Every row belongs to one group in each of 4 separate groupings. Each group adds its own fixed numbers to the row, and there is some noise. The rows also spread widely along 14 directions, which tell nothing about the answers.
In the rows, 128 means zero.
Some rows, each with its group in each grouping after it:
[157 150 119 120 151 181 115  98 149 143 107 140  90 122 134 175 163 130
 119 165 104 113 143 152 148 160 149 116  93 113 162 139] | X j_853 j_124 j_651
[192 185 117 121 160 115 150  84 128 113 152 175 140 116 105 137 136  75
 111 168 147 129 178 140 120 137 180 149  92  40 168 117] | X j_79 j_385 j_651
[125 189  95 146 178 149 171 131  90 163 156 110 175 166 137 153 133 156
 202 103 140 147 108 115 146 108  98 107 108 166 137 109] | J j_717 j_904 j_992
[132 154 114 113 148 143 144 109 115  99 132 130 139 148 164 105 142 141
 149 111 131 109 129 124 165 152 126 114 112 143 158 131] | W j_673 j_261 j_992
[122 127 195 127 122 145 128 158 123 133 114 109 130 141 102 132 122 120
 124 147  97 140 108 167 130 142 117 125  92 166 105 140] | S j_403 j_261 j_354
[172 160 133 135 158 136 156 172 110 104  72 142 146 112 118 169  93 134
 113 121 125 120 174 116 113 158 150 144 115 102 123 136] | S j_853 j_593 j_331
[114  98 121 115 107 137 132 124 147  82 126 135 104 158 154 136 116 148
 124 121 111 110 113 116 159 148 129  81 117 117 148 191] | J j_833 j_578 j_947
[164 165 161  81 119 110 106 119 132 104 146 133 131 108  87 113 116 115
  90 169 108 114 150 174 126 130 113 130 118 140 134 130] | W j_833 j_578 j_947
[125 127 172  91 114 137 102  89 109 125 134  99 123 160 138 130 151 164
 140 153 124 104 113 192 172 146 111 110  89 180 174 166] | J j_717 j_124 j_331
[130 135 109 118 113 103 139 111 117 121 146 133 138 159 103 159 129 130
 123 124 128 133 126 153 127 118 122 119 121 117 170 159] | J j_79 j_593 j_42
[153 178 136 143 144 159 115 129 116 136 121 140 127 121 130 139 145 166
 119 152 121  68 158 118 135 134 107  96 121 152 158 151] | S j_403 j_385 j_42
[182 183 147 134 158 149 141 127  96 109 153 147 174 135 171 129  96 146
 155 134 174 101 157 146 145 146 112 141 133 152 171 146] | X j_673 j_904 j_354
[150 116 148 107 134 159 117 103 149 109 107 120 119  96 104 144  76  86
  87 131 109 161 111 162 103 158 160 117 107  92 129 151] | X j_717 j_261 j_354
[126 111 123 100 124 125 141 116 142 118 135 135 114 151 108 146 147  99
 119 138 108 158 123 166 137 144 146 136 108 110 143 133] | S j_79 j_124 j_354
[156 144 143 133 139 132 157 137  98  93 144 137 152 164 166 117 137 139
 157 131 157 107 145 144 170 155 132 145 114 144 160 133] | W j_853 j_124 j_651
[119 122 130 125 122 132 129 113 139 129 111 135  98 139 104 124 171 125
 105 146  99 103 134 149 144 143 127 112 107 131 145 136] | X j_403 j_593 j_992
[155 152  65 161 146 132 186 178 126 114 172 159 167 159 140 184 136 128
 177 105 134 157 130  97 144 130 121 146 150 115 129 115] | J j_853 j_124 j_992
[134 153 120 116 152 128 148 129 111 108 123 120 153 131 107  95 137 127
 141 117  82 146 122 112 137 132 140 120 101 122 111 114] | J j_79 j_385 j_947
[ 91  94 141 137 122 115 176  89  82  90 130  93 163 154 117  76 132 140
 144 107 125 137 113  98 119 141 126  86 113 137 131 141] | W j_79 j_124 j_42
[115 113  57 151 157 163 164 111 145 142 156 115 134 143 143  94 169 135
 149  95 115 138 100 107 147 120  99  83 158 178 161  97] | J j_853 j_124 j_331
[164 200 123 121 168 152 135 157 143 156 162 159 114 145 119 200 114 141
 137 167 137 108 165 122 125 111 110 103 109 145 147 141] | W j_79 j_385 j_947
[105  74 155 143  96 150 141 120 116 111  75 106 104 136 112 127 190 135
 115 125  78 113 115 144 146 181 160 137 105 109 135 146] | W j_833 j_385 j_651
[128 140 142  86 102 107 105 172 124  80 110 141 129 125  94 150 126 165
 125 145  39 130 135 134 142 146 102 128 117 152  85 161] | S j_79 j_593 j_947
[128 113  91 119 117  88 163 121 121  74 133 159 140 139 109  68 161 115
 120 113 110 120 146 124 148 137 131 134 134 107 144 115] | X j_853 j_593 j_331
[116 108 143  96 127 106 161  93 117 101 103 139 103 133  97 148 139 122
 105 150 126 118 171 140 116 171 141 127 103 105 133 139] | X j_79 j_578 j_992
[106  79 141  86 117 128 137  53 154 106 148 152  70 153 128 102 191 112
 133 177 116 107 140 161 167 176 136 111  94 119 158 147] | X j_717 j_578 j_947
[166 135 120 107  93 118 101 115 145  68 186 161 124 141 158 129  95 123
  99 136 129 113 122 161 156 131 128 115 134 109 182 186] | W j_673 j_385 j_651
[130 152 138 155 174 170 163  78 152 185 119 121 112 109  74 179 168 106
 142 191  99 156 141  91  86 140 161  80  59  82 109 107] | J j_833 j_124 j_331
[135 118 104 131 118 143 132 140 134 121  93 122 110 121  94 155 166 132
  88 115  82 119 137 144 125 147 127 121 148 126 145 133] | S j_403 j_124 j_947
[ 91 102  94 164 132 169 152 151 142 135  94 116 104 130 116 144 174 161
 111 105  74 105 128  84 120 143  98  77 148 169 119 131] | S j_673 j_124 j_992
[109 133 135 132 124 123 164  75 103 112  94 140 126 140  92 130 200 121
 142 150  94 123 154 107 127 166 169 121  64  52 134 138] | X j_673 j_261 j_42
[116 126 117  97 105 103 120 120 137  97 145 156 107 142 107 139 129 133
 116 147 105 122 134 148 144 126 120 107 112 124 141 165] | W j_717 j_593 j_354
[118 113 150  97 146 151 136  87 121 110 132 106 115 132 148 112 126 150
 164 138 110 135 112 130 152 171 116 102 113 177 123 135] | W j_833 j_593 j_947
[169 138 110  97 126 114 129  91 174  95 206 153 142 121 118 121  92  64
 115 155 120 181 109 156 124 126 144 127 122  85 139 130] | W j_79 j_578 j_992
[ 85  90 124 105 117 128 118 160 172 141 123 119  76 137  66  91 168  99
  86 132  32 158  89 170 133 110  98 109 113 185  90  90] | S j_853 j_593 j_651
[154 169 118  57 158 121 136 124 123  96 131 142 127 123 125 167 102 137
 142 142 109 154 158 143 138 154 134 138 106 132 120 117] | W j_79 j_124 j_331
[104 113 176  97  79 102 111 133 148 125 142 135  92 158  54 136 169 104
  88 172  69 130 120 189 129 122 112 118  83 129 126 154] | X j_673 j_261 j_947
[146 146 124 122 132 127 134 121 163 130 179 150 124 150 105 176 121  92
 132 169 104 172 112 142 126 113 145 110  83  90 130 141] | J j_79 j_124 j_651
[135 146 158 124 135 124 146 143 110 136 125 111 137 167 101 115 137 108
 113 115 124 128 125 166 133 117 133 129  88 129 148 129] | S j_673 j_385 j_947
[140 166 180  84 143  91 134 117 113 123 146 142 138 143  79 106 118 100
 122 178 124 138 152 173 124 117 129 137  68 138 117 119] | X j_79 j_593 j_354
[104 130 152  74 146 106 167 135 129 113 164 163  91 178 134 176 107 142
 163 160 149 130 165 133 140 143 101 116  87 160 113 140] | J j_673 j_578 j_42
[143 154 164 115 128 128 117 149 137 100 134 137 141 134 111 121 114 132
 133 162  85 123 126 126 144 129 128 109  77 120  99 157] | J j_717 j_578 j_947

New rows. What belongs after each?
[141 152 152 122 144 128 152 111  77 108 119 102 165 150 132 128 110 147
 152 111 154 121 129 143 142 147 128 118 103 138 159 152] | J j_717 j_261 j_947
[109 108  99 138 129 135 155 177 158 109 129 158  97 164 130 147 141 137
 127 112  95 116 136 102 144 133 105 100 137 147 121 146] | S j_673 j_593 j_947
[108 133 129 101 133  89 156 134  95  72 126 132 137 150 129  81 102 142
 127 102 128 121 136 118 146 128 107 103 118 158 123 130] | S j_833 j_593 j_651
[128 127  87 121 160 137 182 162 145 116 152 170 109 176 159 182 105 120
 160 107 163 141 142 120 153 132 122 127 122 126 139 128] | X j_717 j_578 j_651
[156 140 136 148 141 148 146 120 140 104 146 153 139 131 142 104 142 103
 135 146 126 120 129 127 150 147 142 125 112 110 144 126] | X j_403 j_261 j_651
[166 145 100 141 157 150 174 182 107  90 107 151 143 135 161 202  91 151
 149  99 143 135 164 104 134 169 134 147 147 121 130 137] | S j_853 j_124 j_651
[173 210 170  72 126  70 105 159  71  69  79 145 163  95  70 121  96 152
  77 150  91  92 198 163 120 132 124 163  98 128 112 132] | X j_79 j_593 j_651
[143 137 139 118 120 135 126 117 149 121 179 158 123 128 107 169 148 127
 156 196  89 155 129 138 136 147 121 124 103 129 111 145] | J j_853 j_124 j_354
[165 162 103 117 125 174  98 184 166 117 115 157 109 121 136 223 146 152
 136 149  68 121 130 139 163 158 134 144 120 117 115 155] | W j_717 j_124 j_992
[ 92 102 130 103 130 106 177 109 107 119 142 133 114 157 109 169 145 143
 175 143 114 160 137 129 135 154 114 125  95 140 106 128] | J j_717 j_578 j_651
[137 143 106 125 141 126 145  16 101 140 204 116 156 144 134  92 189 131
 176 155 154 134 117 157 155 130 106 105 120 158 201 114] | J j_717 j_124 j_651
[118  75 133  94 160 184 148  30 159 139 147 135  71 143 172 155 167 120
 193 166 132 152 113 144 165 212 148 121 102 135 150 129] | X j_833 j_593 j_42
[152 158 196  92 149 121 119 157 118 121 111 123 135 124  93 130  75 107
 107 153 120 141 140 181 118 133 129 143  81 153 100 128] | S j_717 j_593 j_354
[149 128 168  99 117 141 101  59 117 109 131 113 133 138 148 115 140 144
 126 161 134  97 127 180 157 164 134 120  97 135 188 177] | J j_79 j_578 j_42
[129 143 134 107 106 113 116  86 109  89 153 131 153 121 109 128 132 150
 145 160  87 142 120 127 138 138 125 101  98 114 125 168] | J j_717 j_124 j_354
[156 144 149 168 117 144 133 148 115 124 131 127 163 127 108 152 156 133
 135 149 104 123 131 137 131 140 125 138 118 123 131 142] | S j_717 j_124 j_651
[123 129 178 177 108 106 160 135 128 134 175 133 149 175  76 128 119  82
 112 163 147 140 114 136 102  83 134  88  67  87 135 160] | X j_717 j_124 j_651
[118  89 151 111 148 142 171  54 126 118 116 131 103 155 131 138 163 109
 167 160 122 148 135 129 143 192 175 121  69  84 139 144] | X j_79 j_593 j_947
[156 149 160 163 162 173 140 143 112 116  88 114 176 109 147 119 129 160
 177 140  91 121 125  89 146 169 143 125  91 134  97 138] | J j_717 j_593 j_331
[134 109 150 135 108 104 165 165 104  52  90 160 142 138 137 132 135 156
 136 129 107  97 175  96 145 182 147 148 115  98 112 164] | W j_673 j_593 j_331
[121 134 101  80 108 106 125 177 133  97 110 146 106 152  95 150 127 140
  92 102  95 112 141 164 148 119 102 130 133 141 134 144] | X j_717 j_578 j_947
[123  95 170 107 107 111 141 158 112  87 138 124 134 137 107 154  88 145
 143 132 101 151 124 144 125 161  96 131 134 170  89 157] | S j_717 j_593 j_947
[153 145 194  65 143 107 134 145 126  87 147 154 111 176 145 121 107 104
 129 159 156 114 155 190 169 153 147 160  71 135 135 132] | J j_673 j_124 j_42
[127 152 162 122 138 167 115 216 108 118  81 106 146 137 128 112 126 175
 129 113  74 104 116 145 157 132  90 130 118 221  92 126] | X j_853 j_124 j_354
[138 108 119 112  69  79 135 112  99  54 118 153 141 139 108 120 163 129
  85 118 116 103 162 164 142 158 141 153 144  82 178 172] | S j_673 j_124 j_354
[135 151 139 109 144 144 132 135 128 126 147 121 137 154 127 138 119 131
 142 137 117 136 117 141 140 126 120 111 102 151 132 133] | W j_79 j_124 j_42
[148 128 146 130 124 116 144 163 117  94 109 145 149 124 108 147 111 131
 121 137 105 127 150 130 123 152 137 148 125 122 113 149] | J j_79 j_593 j_354
[184 185 112 104 142 118 122 164 123  81 111 172 139 119 130 147  93 132
 104 121 128  99 171 139 143 137 136 150 132 103 142 141] | X j_403 j_593 j_42
[112 135 128 134 121 122 143 136 116 127 122 116 130 144  90 120 161 129
 114 125  88 132 121 139 130 115 114 106 107 141 126 119] | S j_403 j_124 j_651
[114 170 125 109 129 103 131 125 100 116 122 128 142 147  86 112 153 143
 122 138 102 113 139 138 140 102 122 100  82 131 136 137] | J j_717 j_124 j_354
[156 137  99 113 142 155 111 129 158 112  99 135 114 116 135 102 130 120
  81 105 102 103 131 152 147 135 132 116 133 134 167 130] | X j_673 j_593 j_331
[149 201 161  84 124 123  86 122 110 124 124 122 132 150 122 159 115 155
 137 160  99 116 121 174 166 120 129 115  56 135 141 168] | W j_403 j_593 j_992
[108 104 103 157 129 154 152 129 131 125  83 100 134 147 126  84 168 129
 115  81  89 120 102 118 143 131 141 101 114 128 151 128] | W j_673 j_593 j_331
[129 139 133 103 139  96 140  88 146  82 163 177 107 110 108  62 129 109
  96 181 123  97 179 109 119 132 121  89 114 130 130 127] | W j_673 j_593 j_354
[146 109 132 145 138 140 154 161 136 131 116 125 136 134 108 122 123 107
 104 105 140 120 132 159 123 132 117 142 147 153 146 115] | X j_717 j_593 j_331
[ 96 112  76 104 135 134 148 114 142 119 121 147  88 159 134 123 187 135
 145 111  93 126 119 131 174 140 121 114 119 141 144 114] | X j_833 j_593 j_651
[126 118  69 140  93  97 174 147 108  78 140 170 150 130 102 181 178 169
 168 134  74 137 161  80 135 161 110 141 157  95 110 150] | J j_853 j_578 j_947
[146 132 137 127 124 122 149 139 102 101 121 141 150 133 123 131 153 140
 148 129 104 127 148 144 147 160 117 167 130 145 125 120] | X j_673 j_593 j_651
[135 124 162 128 110 119 138 140 132 117 128 128 125 154 100 124 133 110
  99 141 127 111 133 156 130 126 125 115 108 121 146 154] | S j_833 j_578 j_947
[130 132 136 115 154 134 178 139  88  88 135 134 148 183 180 137 107 153
 183 105 170 126 139 119 164 163 128 128 110 145 144 144] | S j_853 j_124 j_42
[106 128 163 119 133  68 186 159  93  84 145 134 153 172  95  86 107 119
 125 122 154 120 153 121 125 112 118 110  94 139 113 124] | J j_717 j_124 j_331
[107 126 143 127 131 136 150 112 103 127 134 121 120 158 116 121 151 154
 148 138 111 117 127 123 141 138 109  91  99 154 136 149] | X j_853 j_385 j_947
[125 162 102 134 127 110 144 167 136 140 133 147 116 167  86 115 162 105
  68 119 136  88 153 156 128  74 113 108 120 136 176 118] | W j_673 j_124 j_354
[107  97  89 128 126 123 179 143 117 118  74 148  89 134  97 226 153 149
 121 109  96 138 175 111 106 173 130 136 138 107 123 137] | S j_673 j_593 j_651
[131 114 138 102 114 110 146  53 142 114 204 157 114 139 102 147 146 101
 141 185 130 157 141 145 115 146 124 111 109 102 145 139] | X j_673 j_124 j_42
[125 136 141  77 110 121  97 111 117 100 106 106 124 104  84 126 143 144
 100 138  59 134 122 168 133 153 114 124 115 152 111 132] | S j_717 j_124 j_992
[134 154  95 118 139 122 163 144 108 103 148 153 144 175 155 142 131 144
 156 101 163 112 139 128 167 123 115 125 132 138 167 141] | X j_833 j_124 j_354
[128 123 149 111 176 151 163 138 106 122  61 109 108 128 124 125 113 133
 109 103 138 107 157 136 127 166 153 127  99 141 131 113] | J j_717 j_385 j_331
[126 151 106 135 159 185 128 121 153 160 115 114 119 122 105 123 182 131
 137 136  54 138 110 112 134 127 118  90 101 148 111 103] | X j_673 j_124 j_947
[ 69 115  86 111 137 128 159 127 127 116  91 120  86 133  92 126 147 141
  97  95  78 129 135 100 112 126 111  69 116 146 120 116] | W j_673 j_261 j_651
[148 118 138 206 130 156 168 216 136 102 100 149 154 149 139 142  89 134
 114 107 133  98 135  77 121 128 134 102 127 111 124 175] | X j_853 j_593 j_331
[141 141 152 137 110 120 143 101 126 163 178 155 115 144  78 184 181 122
 130 191 144 107 158 174 111 135  98 136 135 131 168 135] | X j_833 j_904 j_42
[123 152 134  98 124 111 128 130 140 102 166 146 124 142 108 134 117 135
 137 163  99 135 129 121 138 114 113  86  89 131 113 146] | W j_717 j_124 j_331
[132 142  90 100 133 123 144  77 113 124 164 121 139 192 154 108 155 107
 153  87 151 145  94 192 177 120 141 135 106 106 212 132] | J j_673 j_904 j_42
[131 183  99  80 116 110 111 139 127 102 166 164 134 125 103 161 156 179
 168 170  58 125 147 117 157 125  78 115 116 155  99 141] | W j_717 j_578 j_947
[149 173 127  95 151 137 121 133 148 122 143 156 110 136 116 122 166 115
 129 168  94 119 143 151 162 136 129 132  90 137 122 103] | X j_853 j_124 j_992
[ 90  81 178 110  92  85 156 115  94  85  96 119 111 140  68 101 136 123
  77 139 114 114 152 153 108 149 129 113 108 130 121 149] | X j_403 j_124 j_354
[142 150 131 114 131 128 138 109  98 119 151 117 146 145 124 139 123 154
 142 127 137 122 133 149 140 131  94 109 134 170 157 140] | X j_403 j_124 j_947
[157 169 103  98 119 114 109 168 152  71 141 173 126 102 118 152  88 145
  92 133 100 107 154 114 130 128  99 101 155 130 130 156] | S j_833 j_261 j_331
[136 143 113 126 159 156 165  74 110 143 127 137 132 127 128 185 145 141
 163 148 147 136 158 121 118 169 128 117 120 126 164 140] | X j_79 j_261 j_354
[125 105 161 122 125 140 133 138 115  97 114 134 117 138 143 106 132 145
 118 128 130  91 142 147 151 166 121 125 129 163 142 155] | S j_717 j_385 j_354
[141 135 141  94 128 146 107  78 136 130 136 140 104 112 108 133 154 124
 116 171 105 117 139 185 137 158 121 128 116 136 156 139] | X j_717 j_904 j_354
[137 142 119 110 125 105 146 107 118 104 184 164 133 142 124 152 144 138
 157 162 118 137 150 126 140 142 110 126 123 130 141 140] | S j_79 j_385 j_651
[117 125 115  93 132 129 139  99 136 114 131 119 116 137 101 141 111 105
 111 129 101 169 115 143 117 128 148  98  96 108 132 139] | W j_79 j_124 j_354
[140 157 137  97 118 140 100 123 103 101 117 102 145 107 114 167  92 169
 126 130  80 144 116 144 129 138 109 105 113 155 117 158] | W j_717 j_124 j_651
